There are 5 hidden switches. A switch that is on adds its own fixed numbers to the row, and there is some noise. The rows also spread widely along 6 directions, which tell nothing about the answers.
Known rows, each followed by its switches (1 for on, 0 for off):
[  0  -1   1  -7   3 -19  -4   3  11  -5   2  -6  16  -3   5   5  -5] => 1 1 0 0 0
[  4  -4  20 -12  -6  -9 -11  -5  10   2  -8  -5  21 -13  17  14  -7] => 0 0 0 1 0
[  8   6   3  -6  16  11  13   5  -7  -4  -1 -14  -6  -2   2   8   0] => 1 0 0 0 0
[  6   1   2 -16   3   7   9  13   2  10 -14  -9  -8  -7  -3   9   4] => 0 1 0 1 0
[ -4  10   5 -13   6  -1   2   2  -2   6  -9  -6  -8   7  14   1   3] => 0 1 0 1 1
[  2   0   5  -6  -4   5  13  17   1   7 -10 -11  -8 -12   5   4  13] => 0 0 1 1 1
[  4   9  -5  -5  15   9   3   5 -12   2  -2 -14 -12  12   0   1   1] => 0 0 1 0 0
[  3  -8   7 -15  -5   8  20  13  -3  -1 -21 -15 -13 -28   2   5  12] => 0 1 1 1 1
[  0  11  -8  -7   9 -15   2  16  15  10  -4 -12   1  31   9   3  -2] => 0 1 1 0 1
[ -8  -3  -5   1   1 -15  -6   5   1 -12   9  -8   9 -12  -2  -7   2] => 1 0 0 0 0
[  8  -5   6   1  -4  -5   1   2   3  -5   5   1  13 -20   5   5   9] => 1 0 1 0 0
[  1   1  -1   9   3 -19  13  17   9 -13   6 -14  -1  -5   1   4   6] => 1 1 1 0 1
[-14  14 -10 -22  21   2  -7   2  -9   8  -7  -9 -16  12   2 -15   2] => 1 1 0 1 0
[ -1   5  -5 -16  13   1   9  21   7   8 -10 -16 -11   3  -5   3   3] => 1 1 0 1 0
[ 12  11   5  -6  20   5   7   1  -8  -6  -2 -11 -10   7   7   7  -2] => 1 1 1 0 0
[  5 -18  17  -9  -7  -8  23   2   1 -27 -11 -20   9 -47   9  12   1] => 1 1 0 0 1
[ 18   2  10  -8  -5   1   5  10  13  10  -6   7   8 -18   8  13  13] => 1 1 1 1 0
[-15   5  -2 -10   9  -4   3  12  -3   0  -4 -15 -13  -3   7 -11  11] => 1 0 1 1 1

New rows, each followed by its switches (1 for on, 0 for off):
[  5   8   3 -17  14   1  13   5   6   5  -9 -11   2  13  16   7  -4] => 1 1 0 0 1
[ 11  -7  10  -8   9  -4  15   6   1 -19  -9 -25   0 -17   2  15  -5] => 1 1 1 0 0
[ -1  -3  12 -24  10  -1  16  13   5  -2 -21 -26  -8  -8  13   6   1] => 1 1 1 1 1
[-10   3  -8 -25   7  -8  -1   2   3   5 -14 -15   0  15  10 -10  -2] => 0 1 1 0 1
[11  8 -1  5  2 -1 18 12  1 -1  3 -4 -7  2  2 12  5] => 0 1 0 0 1
[ 11  12   6   7  11   3  -3  -5 -14  -7   7  -4  -6   8   7   7   0] => 0 0 1 0 0
[ -5  -3  -9 -17   0  -6  -6  -3  -4  -1  -8  -7   4  -5   0  -8   3] => 0 1 1 0 0
[  7   5  15   2  12  -3  14   3  -7 -17  -1 -26  -7   4  12  15 -11] => 0 0 0 0 1
[  0   4 -16 -14  10   0   6  16   4  10  -4  -6  -5   5  -6  -6  10] => 1 1 1 0 0
[ -7  11  -6  -3   5 -12   2  17   9   8   1  -3  -9   7   4  -7  15] => 1 1 1 1 1
[ -3   6  -6  -8   8 -14  -2  24  16   9  -4 -10  -2   5  -3   0   7] => 1 1 1 1 0
[-12  -2  -4 -16   5  -8   3   4   1   0  -6 -16   3  -2  10 -13   6] => 1 0 1 0 1
[  2  11   1  -7  19 -10  -4   1  -2  -7   1 -12  -2  15   8   2  -5] => 1 1 1 0 0
[  1  -4   3  -4  -6 -13  -2  12   7  -2  -8  -9   1 -16  -2   5   6] => 0 1 1 1 0
[ -5   3 -13  -7  -2  -3 -11  -1  -2  11   5   8   9   3   1 -10   8] => 0 0 0 0 0
[-15  -1  11 -15   2 -13  -4  -1   2  -6  -5 -12   6 -14  16  -7   2] => 1 0 0 1 1
[  0   8  -2  -1   6 -12 -14  -3   3   2  10   3  13   8  11  -5   3] => 1 0 1 0 0
[  3  -4   1 -13   6  -8   4   6   4  -8  -7 -15   5 -11   2   3  -2] => 1 1 1 0 0
[ -2   5   2  -8  13 -17  -9  -4   2 -10   2 -11   7   8   9  -1  -6] => 1 1 1 0 0
[ -7  11   8  -8  20   7  -6  -6 -23 -11  -4 -19 -19   4   5  -1  -5] => 0 0 0 1 0
[ -3   3   0 -13  10 -11  -9  -9  -5 -10  -3  -8   5  -1   9  -7  -1] => 1 1 1 0 0
[  0   6 -11 -11   0   2  10   8   4  15  -6   1  -2   8   5  -2   7] => 0 1 0 0 1
[  1   3   5 -23   2  -5  -3 -11  -1   5 -12  -3   7   6  23  -3  -2] => 0 1 1 0 1
[ -2  -1   9  -6  -3  -5   5  11   3   0  -8 -13  -2 -10  10   3   7] => 0 0 1 1 1
[ 1  9  3 -6  8 -4 -4  4 -1  0 -2 -1 -5 -4  6 -1  8] => 1 1 1 1 0
[ 7 13  2  2 -3 -7  3 14 12 14 -2  5 -3  8 10  7 12] => 0 1 1 1 1
[ -2  14  -8  -9  25  12  20   7 -19  -8  -4 -17 -32  10   1  -8   7] => 1 1 1 0 1
[  4   4 -10 -24   8  -4  -2  12  19  22  -8  -3  12  17   6  -1   4] => 1 1 1 0 0
[  8   5  16   7   5  -4  10  -3  -5 -15   9  -7   3 -11  16  11   1] => 1 0 0 0 1
[  6  10  18  -8  24   2   9   4 -11 -17  -7 -25 -17  -1   8  15 -10] => 1 1 0 1 0
[ -7  -7  -4 -24  -7  -8 -18 -10   4  11 -10  -1  22  -4  12 -11   2] => 0 0 1 0 0
[-21 -10 -13 -21  -2 -24  -2   9  15   0  -8 -16  11  -4   4 -18   6] => 1 1 1 0 1
[ -8   9 -12 -29  17   6   9   4  -2  13 -11  -9  -8  16   9 -13   6] => 1 1 0 0 1
[-22  -1  -8 -32  -6 -12 -12   1  10  18 -19  -3   6   1  14 -20   9] => 0 1 1 1 1
[  9  16 -11  -5  10   5  15  15   8  20   5   8  -7  19   7   2  12] => 1 1 0 0 1
[  6  20   7 -10  10   9   3  -2  -6  12  -5   5 -14  14  18   5   4] => 0 1 0 1 1
[-10  -1   5 -25   7   7   9   8  -2   6 -18 -19  -9 -11  12  -8  10] => 1 0 1 1 1
[  5  18  15   5  26   4   7  -8 -22 -21   8 -18 -18  13  20   5  -4] => 1 0 1 0 1
[ -4  12  -5 -22  17   2  10  18   8  16 -13 -13 -17  18   8  -5   8] => 1 1 1 1 1
[ -9  13 -11  -4   8   0   4  21   1  16  -2 -10 -20  17   1  -9  14] => 0 0 1 1 1
[-10   4  -9 -15   0 -24 -23  -5  14   7   3   5  22  10  11 -15   2] => 1 1 1 0 0
[  6   0   4 -12   1  -3  -5  -5   6   6   0   1  18  -6  13   1   5] => 1 0 1 0 0
[-1  3 -6 -3  9 -8  0  5 -3 -9  2 -7 -3 -5 -2 -5  4] => 1 1 1 0 0
[  0  -2  -8 -18  -5 -16 -10   2  17  13  -7   1  23   5   5   1  -3] => 0 1 0 0 0
[15  3  1  2  2 -9  5  9 12  1  4  0 10 -4  4 12  6] => 1 1 1 0 0
[  9   9   5   9   7  -5  13   3  -7 -11   9   1  -9  -7   7   5  12] => 1 1 1 0 1
[ 1 16  1 -4 14  4 -6  5 -2  9  4  0 -7  9  9 -1  6] => 1 0 0 1 0
[  3   0  23  -5   6   0  20   5  -8 -22  -9 -19 -11 -25  12  14   0] => 1 1 0 1 1
[  6   8  11 -10   4   5  13   4   0   3  -6   2  -6 -13  15   6  11] => 1 1 0 1 1
[-10  -1  -5 -22  13  -3  15   9   0  -3 -13 -22  -6   1   5  -6  -2] => 1 1 0 0 1
